The same things were measured in two ways. Each way mixes the same 10 hidden numbers, adds some noise and spreads widely along 6 directions of its own, which tell nothing about the thing.
In the rows, 100 means zero.
Some things both ways: the first way, then the second way.
 94 106  87  98  99 109 110 103  91  75 101 102 106  86 108  99 112  89 100  92 114
 68 105  85  72  94  85 116  91  97 135 110 118 111 126 110 101  96 113  86 126 136  85  94  73  99

 91 120  95  76  91 104  89  69  95  74  69  96  85 106 124 114  64  66 101 100  95
105 107 111  97  88  86  88 107  99  73 108 122  88  90  83  78  71  81 101 108  87 122 105 103  99

 79  97  78  93  99  91 105  96 105  92  88 105 105  98 114 138 112  96  89 126 111
101 115  97 114 104  95  98 114 122  85  86  98  96  88  93 104  96  83  90  70  81 125 101 112  93

 98 101 106 117 113 122 114 126 102  74 124 132 112  87  87  91 120 102 109 105 112
 78 107  87  82  81  89 110  96 111 113 102 120 113 112  93 109  86  95  95 115 114 104 102  74 114

 96 111 113 104 111 131 118 104  85  85 113 121  85  91  90  79 109 105 104  90 119
100 111  95  99  95  86 111  92 104 107  79  93 105  98  85  93 104 108  78  76  94 110 117 109  92

104  86 146  93 110  80 118 102 101  97  97 105 121 109  70 102  92  95 133  71 126
116 100 105 107  84 103  87 112 115  92  83  83 108  98  97 101 101  94 102  76  93 101 111  83  90

 84 112 162 115  99 122 112  65  66 122  83 103 108  97  89  71  63 137 103  98 140
106 112 103 110 104 100 107 101 103 116 101  85  97 102 100 107 105 117  83  84 110  94  98  81  82

123 104  97 121 100 101  81 104 144 106  88  82  82 115 138  72  66 114 103  84  71
 80 110 105  79 101  94 114  98 112 108  94  94 112 105 102 107  90 101  70  99  93 121 108 105 104

112 102 105 120 114 106 103 122 116 104 113  90  86 109 117 101 104 113  81 104  68
121 101 106 119  91 109 108 101  90  69 104 102  95  86  93  85  90 100 102 102  88 108  98 130 106

 66 107 127  91  98 100 117  81  69  85  75 128 138  74  84 111  96  99 105 114 149
103 117 106  93 101  95  86 113 122  94 105 117  94 109  91  97 104  88  95  89  88 120 105  97  92

127  78 149 118 107  87 119 119 133 113 110 100 108 107  84  73  79 107 157  67  89
112  87  96 112 104 107 107 108  93  79  97 101 107  80 107 102  86  83 113  99  99  87  84 107 114

 76  99  97 118 101  89  98 133 126  88 130 119 112  96 107 101 116  92  95  81 111
 86 100 109  80  89  98 101 107 113  97 108 111  99 105  99  94  77 101  90 103 110 104  99  64  89

 95 108 130 102 100 115  98  81  98  93  90  95  93 100 120  91  70  74 102 108  72
107 106 108 113  94 104  90  90 103 107  93  97 108 110  90 113  96 113 105 108 117  93  90  89  97

 95 103 102 128 103 127  97 117 112 112 126 122  87  87 107  60 117 124  86  98 101
 89 104  98  98 107  97 149  83  80 109 114 108 109  93 112  95  94 117  67  87 123  90  91  87 115

 76 101  63  93 102 100  93  81  71  81  98 110  96  93 104 130 105 114  91 135 139
 76  93  80  74  91  87  88 118 111 108 105 121 103 115 116  99  89  76 113 130 106  97  98  85  97

127  78 162 138 105  84 111 140 162 140 141 117  95 120  78  41 115  78 136  51  61
106 112 111 123  83  95 109  85  77 116  97  91 113  99  87  92 103 125  77  75 127  92 105  71 100

 90  96 122 112 100 113 110 108 114 108  99 111 101  99  98 101 102 109  94 100  93
 83 103 107  89  95  98 105  87 100 116 106 122 112 120  99 108  97 112  98 122 119  95  96  80 105

112 108 110 113 103 104  76  89 100 109 105 102  93  99 117  62  80  96 102 115  82
107  99  99 101  93 109  81  98 112 127  99  74 106 129 117 117 123 120  97 101 110  95 106  78  88

 92  82 110 130 108 111 150 124 103  96  98  93  91  96  86 128 115 159  96  85 131
106  91  96  99  99 101 107  96 103  91  98  98 104  99 115 105  85  97 105 104 112  91  86  93 107

 95 119  79  99  90 120  90  99  86  88 109 118  92  87  99  93  99  94 104 118  90
104 125  90  94 106  74 109 107 110  90 100 124  86  86  77  90  96  75  89  88  67 130 116 121 105

 95 100  98 110 106 109  94 111  97  87 128 123 110 101  96  87 107  98 112  98 115
111 110  97 106  88  89 114 108  99  81 116  97  81  83 102  86  81  92  84  84  82 121 111  89  99

103 105 101  78  92  85  82  78  96 106  91 104 113 120  95 115  86  79 118 107  99
 96 108  88 101  93  90  91 101 112 128 105  87  91 114 106 114 108 110  92  95 100 109 114  61  85

 90 121  77  98  98 118  87 115 103  69 129 114  82  87 124  70 106  75  93  77  95
 84  88 106  72  90 101  78 116 114 109  74 105 117 111  85  91  97  94 110 120  96  92 112 105  75

 83 108  84 101  94  98  99 109  86  84 102  98 120  75 119 104 121  97  72 106 112
110  84 109  99 115 128 108 109  84  86 114 109 111  98 112  90 106 103 102 111 114  77  75 126 110

135  94 120 120 114 103  95 106 132 104 115 111  67  94 117  36  83  83 136 104  60
120  99  90 123  86  93  96 101  81  73 112 108  88  91 110  78  90  87 108  98 103 105  95 113 110

111 100 105 120 133 119  96 129 119 106 136 124  96 110 106  93 117 113  90 147  67
 96 114  71 117  87  93 148  68  96 109 122  99  85 103 113 113  95 133  72  88 120 114  97  76 118

Other things, the second way, with their names:
<1064>:  88 109 101  97  90  94  82 130 114  94  81 123 116 100  85 102 101  65 122 123  72 106 111 123  94
<112>:  94 107  80  92  80  80  93 121 108  88 102 121  86 100 100  75  87  79 106 104  96 108 107  96  83
<717>: 114  98 113 101 101 108  95  94  95  97 111  99  93 106 101  95 106 113  96 110  83 112 111 110  97
<771>:  65 114 103  72 116  84  96 101 109 130  93 118 120 133 117 110 119  92  86 125  95 112 105 124  99
<1087>:  72 100  70  96 103  95 110 103 111 125  93  93 104 100 102 124 100  98  88  98 100 110 101  89 105
<860>: 145  96 118 120 109 122  88 109 109  78 104  79  97  98 120 107 113  98 110  80  86  94  92 104  99
<268>: 112  94 101  90 105 104 107  83  84 118 131  90  85 116 118  98 112 128  85 118  96 105 111  93 103
<337>:  90  97  67  83  87  85 103 100 109 119  96 101  97 104  92 102  89  99 100 107 115  92 102  74  94
<647>: 130  96 101 116  94 109  81 106  95  92 103  82  89  97  94  87 106 107 101  87  99  99 101 104  90
<700>: 100 113  95 133  90 108 126 118  97  82  86 109 123  74  92 112  92  80 107  91 100  87  85 111 116
<521>:  82 109  93  88 101  99  90 120 115 100  74 112 131 102  82 104  95  70  98 102 110  97  85 131 112
<1130>:  99 106 101 106 111 103 121  97 105  98 105  93 103  93 114 115  96 100  79  78  99 110  93  93 113
<5>: 122  85 101 117 100 112  80 107  98  96  99  83  96 100 114 105 101 100 121 105 103  84  91  89  90
<323>: 105 102  87  82  91  82  98  89  98 112 110  99  81 113  99  80 101 115  85 102  99 112 119  91  86
<575>: 113 109 104 125  87 111  89 125 103  91  99  97 112  96 103 117  97  80 124 125  90  89  90 109 107
<339>:  94 109 107 102  99  95 127  79  96 102 104 113 109 110 112 103  95 115  87 105 118  96  91  93 105
<761>: 108  95 102  96 107  94 145  87  80  74 115 118  95  76 107  73  83 101  76  76 104 100  95 105 117
<844>:  85  92  86  80  93 108 102  98 109 125  99  99 114 121 107 110 111 113  95 111 114  92 104  84 101
<732>:  84 130  92 102 101  79 139  87  99 108  87 134 121 103  91 107 100  94  91 107 111  90  90 119 112
<1098>: 118 110 102 108 106  95 116  98  90  94 104  84  93  90 105  92 106 103  81  93  75 116 112 134 102
<576>:  92 120 101  78  97  79 112  95 113  96 109 141  97 114  93  94  90  90  96 117  97 111 102 101 103
<1255>: 109 102  99  91  91  93 112  79  86 112 133 109  72 117 104  81 107 137  85 117  95 113 122  85  84
<1206>:  78 119  95  95 106  89 144  89 102 119  90 111 124  94  90 116  97 103  67  75 117  95  95  82 117
<23>: 100 101  95  93 105 100 105  97  99 103 108 112 106 104  98 103  92  97  97 110 119  90  83  97 114
<967>:  93 113 103  98  97  88 113 104 109 101  82 101 119  90  90 108  85  86  86  81 109  97  95  88 107
<207>:  94 106 104 114  92  98 103 111  90  86 105 105 103  94 112  94  85  88 100 116  98 106  91 115 102
<593>: 103 114  98 102 121  88 144  81  86  92 103 100 101  73  87  93  80 102  57  67 110 109  85 119 125
<1066>:  97  78 112  98 113 112  98  85  83 111  85 100 117 100  90  99 100 116 103 111 114  79  93 108  96
<305>: 109  97 104 105  94 104 113 104 103  73  96  93  97  82 100  90  85  96  90  85  82 115 105 113 100
<793>: 124 119  95 102  76  72 105  89 111  74 100 112  84  97  90  87  78  88 101  96  83 125 115 100 106
<633>: 123 122 112 134  92  91  82 122 116  67 100  88  78  85 103  92  92  80  94  62  73 133 107  95  80
<149>: 142 100 108 115 115 109 111  79  99 100  99  82  90  95  94 103 116 126  93  70  98  90 101  96  94
<837>:  85  97 101  85  93  94  75 102 103 121  79 102 122 119  89 106 107  94 107 129  95 102 112 116  99
<920>: 123  81 100 104 119 119  76 115  94  93  97  86 103  88  92  98 105  87 110  94  98  89  86 122 108
<67>:  93 100  87  88 102 105  87 118 121  98  91 126 116 106  89 108 105  74 113  98 107  95  88  99 110
<855>:  99 118 109 104  98  95  89 119 118  86  81 101 104  91  77  96  92  82  92  90  77 124 105 128  89
<1223>: 115  89 114 116 107 118 137  88  76  81 118 104  94  81 107  92  90 123  95 104 103  83  87 102 100
<825>:  87 129 108 104  87  69 115 104  99  97  96  98  94  98 108  85  83  95  72  97  87 123 115 107  80
<455>:  97  99  88 103 101 106  90 115 120 112  86  91 106  98  92 124 103  92 109  99  94  97  98  89  94
<487>:  94 104  97  91  84  88  92 102 106 111  99 111 106 112  98 103  99  94 106 114  97 103 114  80  98
<1056>:  75 120 112  77 107  79 118  90  90 108 117 142  98  99  70  88  79 100  73 122  98 122 106 104 109
<992>:  98  86  86  84 101  97  97  96  91 113 114  97  88 116 120  89 108 112  96 121  99 103 109 107  94
<648>: 116  85 109 100 128 125 113  91  87 104 101  86 110  97 105 103 120 118  87  92  99  87  91 130 108
<104>: 127  87  96  91  91  95  98  89  93 103 114  92  88 108 114  84 106 113  99  88 102  93 116  67  95
<378>: 107  94 120 111  98 110  76 111  98  93 105 106  99 107 105  96  96  99 115 114 104  92  91  89  84
<1002>: 124  90  97 108  94 109  72 106 105  93 121  84  73 113 120  96 106 109 110 111  88 113 106  93  84
<267>:  98 115 112 119  73 105  67 119 129 100  64  99 124 116  87 118 107  89 126 109  93  99 107  96  79
<13>: 136 102  95 131  76  98  86 125 108  65  97  97  78  78  98  82  86  84 125  78  91  92 102  78  71
<1120>:  85 106 102  85  98  91 115  97  92 106 113 114 102 107 105  88  90 105  81 114 111 103  98  97 100
<993>: 109 115 118 119 105  91 115 103  95  70 112 125  98  84 108 101  81  76 106 105  85 108  90 105 113
<810>:  92 107  93  90 103  99  97 109 118 110  85 103 120 110 100 115 105  87  99  99 106  94  92 105 106
<1186>: 112 105 113  84 111  98  85  96 116 107  79 100 108 114  84 103 121 101 102 106  68 110 122 133  88
<541>: 121  95 119 111 103 121  73 122 107  95 110  84 102 108 117 111 106  95 115 110  96  89  90  89  91
<858>: 113 103 111 109 110  96  85 102  99  85  87  98  96  95  96  91  97  90 104 104  81 112 100 140  90
<226>:  82 120  88 111  99  86 136 101 108 102  86 103 112  73  83 119  74  88  78  75 106 105  91  83 114
<619>: 123 106  95 111  91 105 100 102 107  94 106  85  95  94  93 111  92 101 100  97  97 102  96  94 109
<198>:  97  82  93  77 105 105  77 110  96 117 105 111 108 116 100  95 110  94 113 124 109  85  99  97 100
<57>:  76 111  70 103  90  81 123 101 101 111  96 114 109  96 103 106  85  89  89  91 129  93  86  77 110
<913>:  93 121  99 102  67  87  91 111 115 118 102  90 103 125 118 115 108 100 104 128  80 115 127  80  86
<1224>: 123 103 108 106  98  98  99 103 104  64 114 102  68  92 107  70  91 103  90  82  76 127 109 115  80
<357>: 118  91  94 104  89 107  91 111  98  71 109 119  94  96 100  84  95  85 123 118  89 100  98 122 106
<185>: 143  84 108 117 108 132  89 113 103  73 111  93  85 100 117  87 116 110 120  88 102  76  84 106  79
<1259>: 112 108  91 121 105  95 109  94  76  95 111 106  93  96 104  89 108 101  95 107  97 105  95 138 111
<838>: 126 105 108 105  90 106  83 114 100  95 122  87  85 102 103  95 110  98  98 100  70 120 121  95  99
<727>:  98  97 108 108 108 109 105 103  91 110 108  98 108  99 111 109 106 105  96 101 102  92  97  85 101
<247>:  98 100 114  97 104 102 102 101  99  97 100  96 104  96 100  98  90 102  86  97  99 106  98  99  99
<150>: 124 110 106 117  87  87  82 123 118  75 100  87  80  94 123 103  91  75 122 106  56 118 116  97  78
<100>:  80 109 104 101 105  97  80 112 115 115  73 116 129 111  88 124  96  79 118 121 114  84  80 101  98
<28>: 120  85 103 115 104 122  97 107  94 106 117  73  91 108 138 109 120 117 107 106  90  90 102  90  88
<524>:  96  96  88  81 112 100 103 114 100 118 109  88 101 110 127 106 114  94  96 122  85  97 105 116  99
<470>:  85 107 108  91 110  99 105 117 102 104  91 112 116  95  93 109  90  82 103 128  93  91  90 122  98
<988>:  95 106  99 109  95 110  78 118 119 112  79  55 109  97  91 120 102  99  79  79  85 126 110 106  95
<907>: 106  94 107 101  92 103  59 114  99  97  95 102 108 114 102  91 102  86 114 112 105 100  98 107  95
<128>: 103 112 116 105  95  96  93  93  98  96  92 116 114 105  80  92 104  98  90  87 100 114 107 108 108
<542>:  86 125  87 101  89  77 122 107 113  97  90 116 101  83  77 103  77  83  85  84  96 114 104  87 102
<20>: 115  96  91 107 104 102  84 103 109 109  97  76  97 106 113 111 108 101  98  83 106  98  96  85  97
<611>: 109 111 120 122 100 108  98 101 107  94  80  99 120  90  80 116 101  95  99  77  94 103 100  96 106
<552>: 120  99 110 117  94 112  66 110 113 102  95  79  97 117 113 112 115 105 117 106  89 102 105  94  79
<919>: 102 115  92 122 104  95 111  97  94 104 104 106  99  98 100 111  96 101  99 108 113  93  82 106 104
<327>: 107  87 100 108 103 110 101  90  85  96 105  96  95  98 102  90 101 115  97 107  99 103 100 118 100
<723>:  96  76  97 102  92 124  70  96  88 122  87 105 126 118  82 105 118 114 120 122 125  77  97  97 106
<144>: 104 125 114 123 104  96 105  96  92 102  74  98 131  92  75 111 111  88  85  87  87 112 103 144 125
<706>: 103  78  93 102  89 112  90  96  97 111 106  73  99 117 135 106 101 119 107 114 115  88  97  76  90
<1230>:  90  92 103  77 108  93 134  90  76 113 110  80  97  92 111  77  90 123  55  96 100 105 112 110  94
<228>:  90  87 116  86 129 107 122  87  86 106 117 107 100  86 100 107  80 110  80 101 107  97  86  81 112
<713>: 100  97  97  97  84  91  89  94  92 117 135  96  65 123 122  86  94 133  97 132 108 105 111  59  63
<787>:  98 108  89  94 103  90 126  87 101 108 105 104  91 106 108  92 104 118  78  89 107 102 103  98  89
<889>: 107 116  97 100  97  91 109  91 106 104 104  79  90 101  97  97 100 114  62  71  94 129 112 100 101
<781>:  72 104 104  76 113  83 127  86  86 100  96 120 105  90  83  83  77 100  71 116  95 117 102 137 107
<1208>:  94 112 100  95 105  82 102  93  92 114  88 109 111 106  89  92 104  98  85  98 108 100 103 117 102
<492>:  86 113  98  96  92  91 103 109  97 116 113 122 103 101  84 100  96  97  92 103 108 101 105  66 101
<728>:  84 120 100 105 121  77 150  86  81 101 120 123  94  78 102 100  76  98  66  85 114 103  82  85 116
<544>: 116  84  82 119  77 119  88 116 108  87  92  89 109  90  98 114  93  89 128 102 104  85  93  84 110
<170>:  95  94  98  98 111 109 114  91  79 122 111  81 113 101 107 101 103 117  67  86 131  89  87  90 118
<243>:  89  98  91  88  98 101 118 101  92 110 108 119 116 104 103 103  99  97  98 115 116  84  91  93 117
<1065>: 126 126  98 138  81  83 102 102 111  85  83  71  99  91 111 104 101  91  86  50  91 118 109  90  98
<1061>: 104 101 107  92 100  99  93 102  95 107 106 101  97 114 105  87 109 110  96 115  96  98 108 110  82
<1030>:  67 105  96  83  88  91  88 110 101 125  88 100 124 112  88 101  88  93  84 116 120 102  99  96 102
<1202>:  84 121  83 108 102  84 117  87 105 131 107 101 105 121 125 126 110 109  85  98 124 100  91  72 107
<624>: 106 110  97  83 111  92  92 105 112 118  94  97 115 110  93 113 112  84  92  95  98  99 102 103 117
<669>: 101  93  92  93  93 105 115 109 101  87 107 101 101  83  96  93  79  94  90  86 111  96  91  84 109
<351>:  90  90  83  86 105  98 108 101  98 119 112 108  99 106 111 111  98 100 107 124 109  84  94  80 104
<687>:  98  98  93  97 103 103 100 105 104 100 100 116 107 102 101 105  98  90 110 110 108  88  88  99 103
<424>:  77 118  80  96  86  84  98 104 124 130  93  99  98 113  91 120  98 105  90  95 107 111 110  58  84
<1095>:  98 122 120 100  97  86  67 122 135  96  88  94  84 103  89 107  95  85  98  95  53 142 127  95  63
<145>: 117  87 112 113 112 117  95 105  83  77 120  94  91  85 107  92  89  97  97 104  90 109  89 121 113
<902>: 122  94 121  96 134 102 106  95  94  87  97  97  90  82  92  89 103 102  86  75  73 108 106 122  91
<676>:  98 132 117 108 100  92  95 102 112  99  96 113 117 110  92 119 109  81  90 102  77 130 108 120 122
<329>: 116  98  95 109 115 103 121  99  89  85 108  91  87  81 108  88  93 104  82  77 102  99  88 115  99
<516>: 108  97 128 121  98 120  94 116 108  88 101  97  98  90  99 112  87 107 116 107  93  88  92  70  71
<649>:  96 103  97  81 116  90 123  94  88 106 107 109  97  92  92  86  94 102  76 103  97 102 100 121 104
<1053>:  99 102  86  87 120  99 114  96  89 121 119  87  99 111 120 105 114 107  76 109 102 104  95 123 116
<1129>:  74  99  93  70 108  99 108  98 108 135  73  98 139 115  94 117 120  98  87 108  98  93 111 119 112
<95>:  72 104  84  83  98 101  99 124 122 115  65  88 127 103  93 106  97  87  89  95 115  89  90 117  87
<756>:  77 104  59  81 108  84 109 105 115 126  83 112 115 109 100 108 112  83  90  81 122  90  92  96 108
<767>: 111 101 106  97 109  98  66 119 111  80  93 124  95  93  72  87  96  71 114  93  87 112  97 117  96
<1205>: 126  89 103 115  93 118  83 112 112  82 122  83  73  98 117 105  88 108 113 101  94 104  94  67  83

Some of these things the first way, each followed by its name:
101  92 106 132  96 115 125 139 122 109 114 115 108  94  84  92 136 129  94  75 106 : <1206>
 86  75  78 123  88 109 122 101 100 112  85  98  99  79  98 119 128 146  88 117 128 : <771>
120 106  70 110 105 110  88 106 121  92 101  85  65 106 135  80  97 110  88  97  82 : <706>
137 101 118 124  92  92  91 128 130 114 109 103 122 113  84  63  99 108 125  65  82 : <838>
123 104  92  97  96 107  93 101 102  93  99  81  96 106 111  91  91  93 114  86  80 : <1098>
108  95 113  88 102  83  98  88  88 108  88  89 112 122  79 130  90 112 111 100 114 : <1129>
100 113  88  86 102 101 109 115 119  72  92 106  89  81 128  85 103  86 101  83  97 : <1224>
 99 102 131 126 116 108  98 108 105 130 122 111  75  97 103  63  82 137 104 113  91 : <787>
 99 110  89 105  93  96  88  94 112  98  90  84  90 107 134 109  86  89  86 106  76 : <855>
 88  91 126  89 102  57 120 123  95 107 102  89 132  86  89 125 114  98  98  87 110 : <185>
 87  92  84 107  89 134  89  85  89  81  90 123 121  69 109  98 115  81  89 141  97 : <676>
100  92 121 105 105  58  84  85 107 101  98  88 112 108 120 106  66  68 123 125  82 : <521>
 98 104 108 130  94 130 116 116 122  90 106 118  95  86 113  61 105 113 103  70 110 : <247>
110  85 128  90  96  67 113 116 121  97  85  90 117  90  92 115  82  82 130  83  75 : <576>
121  90 108 123  78  84  95 119 133 107  94  83 123  91 114  67  98  91 116  61  79 : <541>
119 101 109 129 112 110 119 130 138 106 102  94  77 112 109  80  99 148  96  71  96 : <305>
 96  84  91 104  97 107  89  82  94 106 100 110 102  87 111  97 103  89 106 146  89 : <1202>
 97  87  95  98  92  87 100  94 118 108  97  79  77 111 122 124  83  83 110 103  66 : <858>
118 103 105 143  92  94 110 124 139 112 105  99  99 114 108  71 110 117 107  71  99 : <170>
105  98 128  88  95  79 108  95 124 106  69  99  99 109  97 110  91  71 110  88  82 : <128>
 70  89 138  92 107  77 102  70  80 107  97  96 115 127  89 153  58  93 122 126 118 : <593>
121  87 120 117 111  85 106 107 125 112 110 104  91 107 103  76  90  99 134 105  86 : <57>
 87  90  97 103  98 100 116 100  87  98 106  96 102 100  91 128 111 104  99  99 117 : <5>
 89  87 113  83 102  63 118  99  96  95  94  85 123 114  90 148  95  88 124  90 122 : <329>
 95 111 107 118  81  98  93 106 133 130  92  91  87 128 106 121  82 116  88  89  66 : <1056>
111 103 106 100 113  98 109 121 103  87 111 107 102  91  98  98 106  97 108 104  90 : <357>
 91  88 106 116  79 107 107 103 126 121 102 106  97 101 103  96  98 109 115  89  93 : <728>
 88  70 119 100 106  98 143 123 108  91  99  99 118  88  84 136 127 105 101  87 115 : <339>
110 134  88 100  81 104  89  83  97  88  76  91  92 103 122  85  74  86 107  91  89 : <920>
117 118 131  74 103  73  84  88 120 114  86 103  99 134  98 106  80  56 114 104  60 : <723>
120  92 158 155 107  93 111 100 132 131 100  97  88 126  98  56  61 136 131  80 106 : <1030>
127 115  70 120  89 123  74 113 117 117 107  94  84  93 128  46 108 128  81  91  73 : <28>
 73 107 108 122  81 127 120 117 121 107 104 127 109 107  91 100 100 132 105  67 124 : <228>
101 101  63 100 102  93 100 113 101  98 111  93  82 113 102 131 119 119  89 109 104 : <992>
 84 112  42  92  69 117  90 104 122  80  88 101  91  93 134 114 117  82  80  85  90 : <1095>
 73  73  72 137  84 131 119 132 113 105 127 114  94  72  98 113 148 129  76 110  99 : <993>
 70  99  82 108  76 103 116 125 114 113 115 109  90 102  85 131 124 124  93  72 106 : <902>
117 101  85 129  86 144 108 106 111  96  96  99  80  89 115  78 124  96  82 103  67 : <144>
 95  95  94 157 115  84 102 122 113 126 131  80  73 112 125 104 103 156  72 116 101 : <95>
 91  92 118  91 119 108 115  92  75  74 105  98  85 103  86 137  79 100 110 118  99 : <793>
 92 123  80  73 107  87  94  80  66  85  90  81  85 133  99 164  84 104  91 120 108 : <337>
109 110 102  68 105  78  98  80  87  79  82  95  98  97 109  97  78  73 126  94 114 : <112>
 83 118  83 105  93 124  93  98  78  86 120 106  90  95 110  99  98 102  92 105 105 : <649>
102 131  98  92  93 127  92  78  79  85  81 109 104  97 114  84  80  98 101 111 103 : <455>
116 109  80 135  95 140  98 120 122  92 123 112  64  93 119  58 111 107  96  91  71 : <837>
128 113 101 101  80  97  76  90 104  84  92  96 106  86 112  57  68  64 138  88  67 : <624>
123 100 108 112 104 117  98  95 103 105 108 105  84  93 112  64  95  91 118 121  70 : <1259>
 96 115  68 101  94 141 107 120  82  64 119 121 116  83  94  95 134  96  92  91 119 : <268>
105 115 116  90  97 118 107  90  95  94  74 102 103 103 101  99  87 106  97  89 105 : <717>
 97  69 102 133  99  94 138 147 134 104 118 117 132  95  78 117 143 131 113  81 125 : <1130>
 99  98  77 116 107 107 108 121 116 103 121 124 105 119  92 119 129 124 106 123 111 : <1087>
 63  94 112  90  86 106  90 106 103 107 120 109 128 100 105 116 108  77  87  85 101 : <516>
128  96  87 101  86 109  89  98  95  85  91  69 122  94 121  96 101  72 101  94  65 : <575>
 99 115  59 132  95 133  91 142 126  93 149 133  87  91 118  73 144  97  83 109  78 : <424>
102 121 108  98  98 137  87  84  75  85 110 124 104  86  98  56  76 104 122 104 110 : <351>
110 103 125 129 101 122 121 103  95  89  94 111 106  69 102  56  88 122 115  95 116 : <810>
 90  80 145 122 108 101 104  88  90 127 118 100 108 104  96 107  81 105 118 137  84 : <919>
 86  79 115 130  95 106 144 114 115 102  91 117 115  81  86  95 128 128 108  83 146 : <633>
